Every row belongs to one group in each of 4 separate groupings. Each group adds its own fixed numbers to the row, and there is some noise. The rows also spread widely along 12 directions, which tell nothing about the answers.
In the rows, 128 means zero.
Some rows, each with its group in each grouping after it:
[126 116 116 110 132 161 158 164 139 121 156 125 131 140 164 107 139 120
 133 147 127 119 133 122 150 155  96 117 128 136  96 121 173]	C M (4) (1)
[121  86 113 116 127 128 208 156 123 102 111 156 123 134 114 129 152 135
 155 168 142 115 161 104 115 161 114 109  88 175 133 148 120]	B H (5) (0)
[107 130 148 162 139 121 108 187 153 138 123 115 145 156 101 116 135 182
 114 104 105 137 114 103 105 112 122 120 111 127 136 171  93]	Z H (2) (0)
[117  92 104 101 135 119 131 169 149 150 137  93 165 191 113 113 108 173
 148 129 141 139 114 106 151 141  93  89 119 135 128 176 107]	E V (0) (5)
[132 155 126 128 105 160  92 171 112 119 131 107 122 167 103  92 128 132
 138 102 124 134  98 114 137 129 113 132 120 145 117 161 126]	B V (2) (4)
[126 113 156 123 128 113  90  88 119 121  92 126 122 175 138 125  89 135
 166 175 121 119 113 127 166 149 127  98 148  99 136 128 155]	C M (3) (3)
[122 123 125 116 141 160 108 183 147 126 160 114 143 124 176 111 160 119
 122 113 102 121 104 133 171 139 111 109 146 120  71 122 197]	E V (1) (3)
[133 170 126 164  81 154 127 213 143  97 152 121 117 136 101 102 107 125
 105 130 119 126  98  84  99 116  53 172  67 172 113 181 102]	Z H (4) (2)
[121  80 154 161 152 104 127 148 161  93 115 142 134 104 161 163 127 100
 126 156 159 128 116 139 197 157 135  57 146 113 136 135 176]	Z M (3) (4)
[132 139 169 188 141 116  81 140 144 102  99 139 113 119 126 133 102 122
 108 131 124 132 114 125 135 119 139 133 125 119 135 124 115]	Z H (1) (1)
[133  85  94  81 139 149 143 134 131 141 142 102 132 142 146 130 152 154
 164 117 149 152 114 125 155 151 117  96 120 162  71 136 167]	B M (5) (5)
[ 86  82 141 198 158 100 100 174 184  78 161 130 163 123 169 143  88 129
  86 156 145 105  96 125 181 123 155  66 116 113 144 119  95]	Z V (0) (2)
[129  82  74  56 131 120 156 166 134 128 131 105 160 209 122  98 113 144
 178 133 151 112 130 117 161 150  96  93 116 153 132 165 110]	E M (2) (2)
[ 86 125 179 194 112 120 159 148 150 121 127 133 115 135  94 131  86 175
 111 224 102 138 108  72 109 146  64 118  77 128 146 161 117]	B M (0) (2)
[139 111 148 123 187 116 106 132 151 160  63 134 114 139 161 125 133 122
 132  94 122 132 147 154 137 106 148 139 160  87 110 109 146]	E M (2) (5)
[122 129 153 132 136 115 107 139 146 139  97 127 117 109 141 134 125 137
 134 150  91 124  90 113 145 115 100 143 116 121  86 128 170]	E M (1) (4)
[150 146 155 181 149 176 128 149 121  98 124 125 111 123 140 125 107  88
 124 143 110 148 123 143 160 169 107 140 150 130 116  94 166]	Z H (4) (1)
[ 86  80 115 125 135  77 134 175 166 114 129 140 169 176 132 113 100 177
 126 167 128  81 122  87 122 112 126  92  76 133 162 173  54]	Z H (0) (2)
[138 132 165 125 130 125 100 132 128 137 101 130 119 161 120 111 120 143
 143 143 117 138 133 114 138 145 114 107 152 103 143 150 149]	C H (1) (1)
[158 129 133 152 150 145 169 153  91 124  71 122 108 137  75 135 117 111
 169 139 118 153 125 126 129 153 103 175 110 178 108 127 121]	Z V (1) (1)
[137 137 143 179 156 145 108 198 138 144 108  97 135 131 109 129 128 136
 117  91 108 154  91 132 135 116 116 151 125 130  96 143 127]	Z V (3) (4)
[141 132 168 169 133 119 137 142 127 104  82 141 112 129 100 140  97 105
 143 170 114 136 120 125 149 151  99 134 129 133 145 133 139]	B H (1) (0)
[143 126 166 162 152 120 116 145 131 127  86 129 108 111 120 150 119 105
 141 131 125 153 104 132 152 133 111 134 137 124 114 143 157]	Z V (2) (2)
[117 130 155 152 133 119  99 161 144 120 121 122 137 146 126 122 100 137
 126 134 101 115 101 113 136 123 111 132 126 118 126 141 124]	C H (2) (3)
[108 137 159 163 152 122 116 201 184 139 132 143 138 112 177 115 124 143
  87 146  68  99 107 107 117  93  99 154 104  93 100 129 137]	Z H (1) (2)
[141 121 136 172 131 139 128  98 120 110 103 119  94 139 119 129  71 124
 135 144 144 148 129 127 117 134 117 164 107 156 100  94 105]	C M (2) (3)
[141 133 162 166 141 153 133  84 105  94  91 160  72  92 149 132 123  97
 137 171 102 130 143 127 123 145 136 171 125 145  82  68 167]	C H (1) (3)
[135 136 131 150 123 142  99 138 116  96 113 127 113 131 109 132 134 129
 148 128 121 138  96 114 139 135 133 138 115 163 102 143 123]	Z H (3) (5)
[122 132 183 232 157 122 108 156 137 104  78 141 101  89 105 150 117 117
  93 128 117 149 109 124 125 115 150 148 117 129 126 113 113]	Z V (1) (4)
[134  99 110  95 107 108  91  91 156 118 143 124 131 177 182  96  59 145
 133 154 161  99 127 110 149 122 114 109 113 115 126 122 103]	C H (2) (4)
[119 117 171 145 138  98  90  79 119 112  89 140 119 130 127 149  93 141
 160 190 101 121  91 112 161 145 131 108 127 120 132 132 144]	Z H (0) (1)
[130 131 142 137 144 116  89 189 158 116 129 123 149 118 152 135 119 108
 123 116 109 108  83 132 175 119 108 119 131 124 113 150 151]	Z H (0) (1)
[125 131 134 117 103 129  64 126 118 126 132  88 140 194  87 110 118 186
 163 123 127 153  84 110 146 142 124  82 132 134 132 184 119]	B H (3) (0)
[110 111 137 132 167 101 161 159 114 130  55 149 133 142 104 132 136 134
 164 159  91  92 117 123 123 120 141 156 103 136 126 132 107]	B M (3) (1)

New rows, each followed by its group in each grouping:
[128 110 186 149 134 137 151 115 138 139 112 150  91 121 128 123 151 153
 119 168 144 171 179 102 114 174 106  79 149 103 142 150 180]	C H (1) (1)
[108  73 147 139 156  94 132  93 140  97  97 156 111  90 156 161 155 125
 139 164 161 124 136 131 161 146 169  71 132 127 112 119 162]	E M (3) (1)
[ 96 117 139 140 134 122 124 157 140  91 122 146 134 131 139 126 134 130
 127 169 106  90 110 109 154 141 134  99 115 123 131 129 142]	E M (5) (1)
[136 141 143 202 130 157  59 135 149  94 145 106 111 143 145 117  72 119
  90 105 157 154 102 140 153 125 146 119 134 116 118  99 106]	B V (5) (5)
[106 147 167 184 133 119 103 200 143  82 108 153 126 109 118 133 144 100
 106 135 110  93  98 119 146 115 141 127 126 122 137 147 134]	C M (3) (1)
[136 139 143 168 130 141  70 170 134 102 118 109 115 137  80 122 157 145
 113  62 153 169 122 131 127 124 158 100 140 153 126 160 111]	E H (1) (0)
[121 118 151 149 133 133 117 101 155 138 124 130 104 143 149 113 102 162
 112 153 128 148 145 103 111 135 106 124 120 106 114 122 126]	E H (2) (5)
[114 103 138 127 159 115 154 165 150 159  87 127 140 173 126 119 106 159
 139 149 107 121 133 112 121 126 105 127 113 105 141 144 114]	B M (5) (5)
[112 123 152 165 134 101  86 163 164 119 137 110 143 115 122 144  98 147
 113 125 126 134  71 113 148 116 111 108 114 126 118 155 120]	B H (2) (1)
[131 108 152 132 132  86  76 126 167 106 102 154 122 125 174 135 103 107
 117 130 159  99 131 133 156 103 140  99 136 104 139 142 136]	C H (0) (0)
[111  98 145 153 135 124 130  98 122 107 103 147 106 128 128 137 130 153
 140 166 138 134 132 104 125 144 154 105 106 137 124 127 119]	Z V (5) (5)
[132 122 154 154 145 121 113 112 122 123  80 122 123 170 111 129  87 140
 155 163 106 134 114 129 153 143 121 130 130 122 138 117 125]	Z M (1) (0)
[134 131 151 161 120 115 106 168 150 110 118 117 128 139 110 136  96 121
 124 124 152 139 101 118 155 135  93 109 119 135 140 169 130]	Z M (2) (1)
[131 134 169 176 153 137  78 137 134 128 110 108 121 123 112 147 133 150
 135 118 105 171  84 125 149 137 132 117 150 121 101 143 151]	Z H (3) (5)
[138 136 152 139 131 138  93 157 140 108 129 128 125 143 155 118 102  86
 134 141 124 118 103 135 182 140 107 113 158 102 124 134 169]	C V (2) (2)
[112 118 129 142 127 128 121 149 134 133 115 111 131 187  93 109 100 174
 136 139 132 136 123  98 115 127 114 122 106 141 140 158  81]	C M (0) (5)
[ 92 135 134 156 116 136 134 163 125  63 126 155 129 138 127 115 122 115
 127 188  97  71 109 100 149 144 127 121  98 141 141 120 122]	E M (5) (1)
[123 137 184 185 154 122  66 124 154 118 104 146 103 120 163 121 116 130
  88 115 128 133 138 133 125 114 160 115 148  80 139 116 132]	Z H (2) (1)
[151 144 120 114  57 131 137 137 126 105 127 128  92 160  97 103  83 116
 144 162 177 137 129  84 118 143  42 138  79 168 130 195 120]	E V (2) (2)
[130 108 136 137 131  80  89 146 154 129  84 126 120 120 111 146 127 143
 126  94 176 137 111 122 126  96 138 111 107 138 118 177 108]	E M (3) (1)
[122 136 179 209 129 120  91 159 152  95  98 140 105 118 100 145 118 127
  95 122 148 155 116 114 132 124 133 108 123 128 150 154 120]	Z M (1) (5)
[144 140 119 142 121 155  86 119 109  92 130 112 100 118 125 125 125 116
 141 111 142 145  91 136 155 132 140 142 117 174  71 106 145]	B M (1) (1)
[138 119 160 148 140 133 155 173 149 140  98 142 113 127 142 134 139 114
 123 138 134 139 151 124 130 142  84 121 126 116 122 157 176]	Z M (3) (3)
[123 112 147 128 132 107  84 144 141 109 140 105 147 121 126 155 115 127
 158 150 114 142  52 121 196 150 108  79 150 127 108 157 179]	C H (4) (2)
[103 113 167 187 153 117 134 146 130  91  73 171 104 124 120 124 146 128
 111 150 123 113 154 116 118 127 176 114 116 126 159 118 107]	Z M (1) (4)
[136 107 116 124 151 128 156 175 135 124  97 134 124 120 121 124 153 122
 135 108 131 129 138 123 121 129 125 134 113 156 108 140 126]	E H (4) (4)
[103 151 158 188 164 184 136 183 129 135 129 109 120 150 109 103 144 158
 110 127  69 149 117 119 114 141 122 152 132 121 107 108 131]	B M (2) (5)
[ 88 129 164 178 167 107 134 198 128  84  61 176 132 113 114 142 164  99
 128 144  79  77 111 120 135 110 169 136 119 129 156 136 119]	Z M (4) (5)
[104 129 152 132 131 132 115 166 135 121 114 142 119 112 140 125 175 139
 130 139 103 113 101 114 139 123 132 110 120 125 101 152 173]	B M (3) (4)
[ 98  85 142 129 161  90  97 136 139  99 104 133 156 144 134 154 133 134
 160 143 123 107  85 127 194 141 165  61 147 121 143 144 140]	Z M (2) (5)
[103 124 145 147  92 112 123 174 143 106 134 122 151 166  94 132  92 154
 139 180 124 118  86  75 150 150  72  88  95 134 163 197 115]	Z V (5) (5)
[101  91 132  93  91  70 105 136 172 126 141 137 152 153 155 128 105 163
 134 171 161  92 106  87 149 113  95  69  97 120 139 198 128]	C V (0) (0)
[136 108 141 147 126 122 112 124 160 110 129 139 114 127 159 127 110 134
 112 138 160 140 137 113 137 133 118 104 119 129 121 133 130]	Z H (1) (5)
[119 116 142 136 134 135 122 149 130 112 113 139 123 141 141 120 141 129
 136 139 118 119 129 121 143 140 128 111 123 134 117 134 155]	Z M (1) (3)
[141 141 129 177 114 178 137 127  94  61 126 126  93 132  90 123 121 102
 145 152 132 144 119 124 146 163 127 151 116 191 101  96 129]	C M (1) (0)
[110 128 102 136 114 135  83 140 130 114 131 106 125 165 106 106 115 185
 129 101 132 124  91  97  99  94 149 147  82 168  94 138  62]	C M (5) (5)
[110  99 164 152 136 114 107 142 178 137 127 140 116 143 168 117 133 158
  87 115 172 143 168 117 116 124 130  69 129  88 146 160 142]	Z M (2) (3)
[108 124 136 141 148 177 135 159 112  97 126 148 109 140 147  95 193 123
 124 132 113 116 152 132 140 153 172  99 146 127 117 111 166]	B M (3) (4)
[128 117 133 135 130 109 149 142 112  82  79 156 121 143 116 137  99  88
 161 178 130  89 121 120 162 146 117 133 103 160 150 139 120]	Z M (0) (1)
[132 118 112  98 123 131 150 101  94 110 103 140 122 165 138 106  96 116
 181 190 111  91 119 114 144 144 116 156 106 150 109 106 125]	C V (4) (1)
[112 157 161 178 101 150  72 170 157  97 155 125 108 105 133 122 140 135
  89 120 129 145  86 106 139 121 112 112 118 132 100 152 161]	B M (1) (5)
[128 122 142 169 129 161 144 154 137 122 128 118 107 139 111 124 129 148
 115 128 146 164 140 121 120 149 111 112 114 145 119 134 136]	B M (5) (0)
[105 107 141 166 165 125 130 196 136 117 105 124 134 145  84 123 161 157
 122 102 128 143 126 120 119 122 164 105 126 144 136 147  95]	C M (1) (2)
[105 110 134 165 160 129 162 203 142  87 107 156 130 108 122 133 163 106
 121 130 117 105 128 124 140 130 149 125 113 155 124 124 122]	B M (1) (5)
[129 123 166 170 157  95  92 158 159 138  69 130 114 116 119 143 118 121
 111  86 141 143 123 138 123  98 134 132 132 111 125 147 126]	E M (2) (3)
[137  90 104  80 142 103 155 169 148 161 109 119 160 168 153 120 108 142
 157 134 126 108 126 118 142 123  84 133 101 134 105 156 129]	Z V (1) (3)
[138 122 126 113 114 128 109 135 117 110  87 134 103 143 113 123 136 118
 150 112 148 127 131 123 132 132 127 120 116 152 118 151 143]	E M (5) (3)
[101 123 142 159 145 126 119 164 148 118 131 127 134 127 124 126 131 156
 119 132  98 118 101 102 118 116 132 137 111 136 108 132 104]	C H (2) (5)
[142  96 181 193 158  85 125 122 163 100  67 162 102  95 145 159  81  80
 106 146 168 133 147 139 153 133 137 108 146 102 162 116 128]	C H (2) (4)
[152 134 153 163 123 131  86 152 119  99 104 114 118 142  93 144 115 102
 143 108 159 161 102 139 174 147 120  97 145 150 138 170 146]	Z V (0) (0)
[117 106 138 157 162 115 110 165 149 134 116 106 135  98 118 158 143 148
 133 106 119 157  73 128 151 117 133 122 119 151  75 134 145]	B M (1) (5)
[150  89 143 159 123 108 110  86 129  58  99 144  93  84 141 178 107  61
 147 152 201 147 118 151 198 167 136  79 139 156 111 120 182]	E M (3) (3)
[127 152 138 168 104 159 123 183 145  81 138 144 118 156 136  97  92  99
 102 152 123 103 131 109 134 142  95 134 111 127 151 133 116]	B H (5) (5)
[121 108 132 168 170 146 123 181 159 118 136 110 137 133 149 127 124 118
 105  99 129 138 126 148 157 138 130 112 145 121 106 104 140]	E M (2) (3)
[174 108 137 156 152 123  83  71 144 144  96 108  88  98 172 143  66 109
 123 108 170 175 110 161 153 111 130 159 127 128  58  73 144]	B V (1) (4)
[151 111 110 146 178 140 154 197 147 140 123  95 153 139 126 131  90 117
 142 121  97 138  95 141 153 129  92 173 124 151  80 100 114]	C H (1) (2)
[101  49 125 134 145  83 187 117 165 103 119 151 133  78 170 177 113 126
 138 201 145 107 120 110 158 148 108  91  85 150  94 113 158]	E M (5) (3)
[110 112 149 150 155 152 110 137 126 115 122 133 133 166 159 109 127 138
 129 145 106 118 139 131 153 154 156  90 149  94 137 106 147]	Z V (5) (3)
[157 128 159 177 165 144 138 155 147 134  95 136  91  75 159 150 114  81
 111 122 126 153 120 147 138 122 105 175 134 121  70  95 174]	C V (5) (2)
[122 104 151 121 171  97 120 105 115 115  65 148 124 123 143 152 124 110
 178 163  96 101  98 140 175 136 150 127 140 121 117 109 160]	Z M (2) (1)
[122 127 128 138 124 118 103 114 104  81  87 140 111 147 108 127 113 114
 162 141 127 103 100 130 149 124 156 138 109 161 125 120 107]	B M (2) (0)
[ 90 122 144 143 150 143 133 149 125 144 133 121 133 135 127 114 150 182
 131 158  79 124 103 102 118 130 129 128 104 129  93 131 132]	B V (0) (1)
[155 110 135 133 149 116  80 111 138 138 101  99 121 141 127 144  95 134
 150 102 152 166 101 151 163 128 130 112 144 135 103 134 138]	B H (0) (0)
[156 117 105 124 147 123 166 150  99 111  67 139 115 140 110 128 110  82
 171 136 141 110 127 142 140 131 124 179 101 171 107 121 106]	B V (3) (1)
[137 138 147 154 154 149 115 164 138 136 112 120 122 128 135 128 131 124
 130 122  99 142 105 133 142 130 114 146 138 121  96 125 151]	B H (3) (5)
[135 111 109 106 141 130 111 102  95 107  90 125 122 154 116 130 114 131
 187 143 108 117  93 126 153 140 152 138 119 162 102 111 117]	B H (5) (5)
[107 100 120  88 144 105  44  94 165 135 142 129 136 149 236 101 114 147
 122 112 130  82 107 144 159  87 170 102 135  81  80  95 154]	B M (2) (3)
[106 140 167 197 165 152 112 184 155 119 122 131 124 120 142 116 144 140
  88 124  83 123 120 131 124 111 144 146 137 108 104  95 136]	C M (1) (0)
[126  77 131 136 154 118 131 104 143 127 113 125 112 121 150 149 124 153
 143 145 154 156 124 126 145 141 139  93 117 138  97 120 146]	Z M (5) (2)
[ 94 125 168 204 172 153 117 154 149 111 144 130 130 127 157 114 127 148
  87 148  96 125 127 123 134 140 154 117 136  96 122  93 126]	Z V (2) (1)
[133 111 140 112 134 124 137 172 170 119 128 154 132 118 191 128 124  95
 121 151 124  95 131 119 162 135  90 113 136 103 118 135 178]	C H (5) (5)
[154 101 142 141 169 125 144 158 132 149  78 119 125 152  99 133 141 145
 146  96 142 172 156 139 127 143 130 113 142 140 134 148 123]	Z H (1) (0)
[105  90 129 136 129  99 120 108 131  65 107 169 118 111 152 138 137 112
 137 168 147  89 132 119 148 136 170  93 109 144 124 121 124]	E H (3) (3)
[118 114 146 137 179 117  67 153 140 120  96 140 137 125 179 122 141 102
 123  99 107  92 107 158 176  99 191 116 166  91 112 100 148]	C V (0) (4)
[138  92 149 126 159 102  92  74 136 158  79 128 108 129 167 140  97 144
 144 130 137 137 124 138 130 110 151 133 132 101  89  99 142]	C V (5) (3)
[141 160 149 157 130 171 108 195 141 153 110 109 107 156 107 102 138 145
 106  80 120 162 132 116 100 117  98 155 132 122 112 155 134]	C M (5) (5)
[117 134 151 183 131  91  34 154 169  84 111 128 127 112 124 142 103 119
  96  84 148 124  80 126 149  88 161 111 127 123 133 148  89]	E H (2) (5)
[165  81 144 122 155  76  96  60 111 110  45 127 116 151 120 164  54  87
 193 139 171 144 116 162 192 153 145 100 158 128 150 117 131]	B H (2) (3)
[178 111 113  84 124 102  74 118 137 135  82 122 112 159 137 124 112 109
 160  70 198 145 133 142 145 109 135 118 144 136 114 167 122]	C H (3) (5)
[133 136 134 106 124 113  94 149 123 143  87 118 123 181 103 110 101 144
 158 129 118 121 103 113 131 108 106 141 118 130 127 167 116]	C M (0) (2)
[136 152 129 156 133 169 115 208 129 130 139  99 138 146 118 110 134 123
 123  97 103 135  98 127 134 126 101 159 126 141  84 141 140]	C V (3) (3)
[126 117 136 140 136 141  89 148 144 116 141 117 127 126 139 130 159 147
 125  95 140 156 112 122 144 135 143  86 140 134 108 153 152]	Z H (4) (5)
[ 91  76 144 149 141 101 134 122 141  69 129 157 143 121 154 139 121 120
 134 198 130  91 117 110 177 158 162  58 132 123 155 112 133]	C H (4) (4)
[137 122 139 127 136  96 105 148 137 100  81 149 127 140 129 130 114  98
 145 121 134  95 121 133 149 113 139 132 132 130 142 142 113]	C H (2) (0)
[101 123 144 118 115 103 101 132 134 117  98 146 126 180 121 103 114 154
 141 150 126  93 126  94 120 113 134 113 114 115 157 162  96]	C M (2) (5)
[152 125 143 142 147 145 115 148 124 120  99 125 119 128 135 137 121 106
 145 116 111 141 115 139 153 148 116 136 138 136 103 121 165]	Z H (5) (3)
[118 108 156 149 146 115 122 176 142 103 120 119 147 119 108 156 132 109
 144 139 112 137  93 126 185 166 106  77 151 128 134 158 171]	E H (2) (3)
[110 143 144 144 117 122 109 223 142 123 121 126 151 178  91  99 136 148
 117 102 130 113 120 100 121 122 111 106 114 123 171 205  94]	Z V (2) (1)
[118 142 139 138 130 140 112 165 132 134 120 125 119 126 133 117 143 137
 127 119 109 128  97 111 121 112 115 147 112 132  94 146 143]	B V (4) (5)
[156 139 156 159 129 121  93 163 172 123 118 126 119 108 163 135  90  93
 106 118 133 135 103 141 158 114  84 143 131 113 102 129 163]	B H (1) (0)
[104  95 126 130 109 107 130 126 141 118 149 106 137 145  86 132 122 196
 139 153 156 154 111  80 120 152 106  75  94 161 127 182 100]	E H (2) (1)
[134 127 131 152 128 182 161 170 126 125 147 123 107 126 137 109 161 127
 117 125 135 152 151 119 114 153 103 136 123 148  82 131 164]	C V (3) (3)
[118 130 150 128 146 141 130 184 166 149 136 126 145 151 184 110 113 124
 116 146  82 100 117 123 154 131  74 133 132  88 106 129 180]	Z M (2) (3)
[108 147 172 157 121 135  45 135 144 152 135  96 119 156 111 112 124 195
 109 110 124 169  91 110 125 118 123  88 135 101 122 172 142]	B M (0) (1)
[174 118  85  58  86 109  85 107 132 161 122  83 122 157 120 124  78 162
 173  96 174 156  83 109 127 111  69 147  83 176  67 180 120]	B H (5) (1)
[147 103 108 132 109 145 157 115 110 114 128 102 103 142  92 135 103 138
 161 133 172 169 123 111 125 159  91 134  96 199  88 141 121]	C M (2) (3)
[125 104 127 120 121 137 136 142 126 116 137 129 118 106 145 138 162 124
 145 136 149 140 112 122 151 149 116 100 116 155  77 152 183]	B V (3) (3)
[128 113 135 162 150 148 141 158 135 130 113 111 124 154 109 117 117 144
 122 124 126 154 143 128 125 144 115 127 123 139 117 118 121]	E M (1) (3)
[145 101 137 148 151 111 116 127 151 136 109 108 128 153 128 136  71 140
 139 135 141 156 114 127 145 136 104 123 125 127 125 135 107]	Z H (2) (2)
[141 115 140 171 147 133 130 119 140 126  99 140  88  93 143 136 130 132
 110 114 155 159 138 122 102 109 139 162  98 156  77 112 117]	Z V (1) (5)
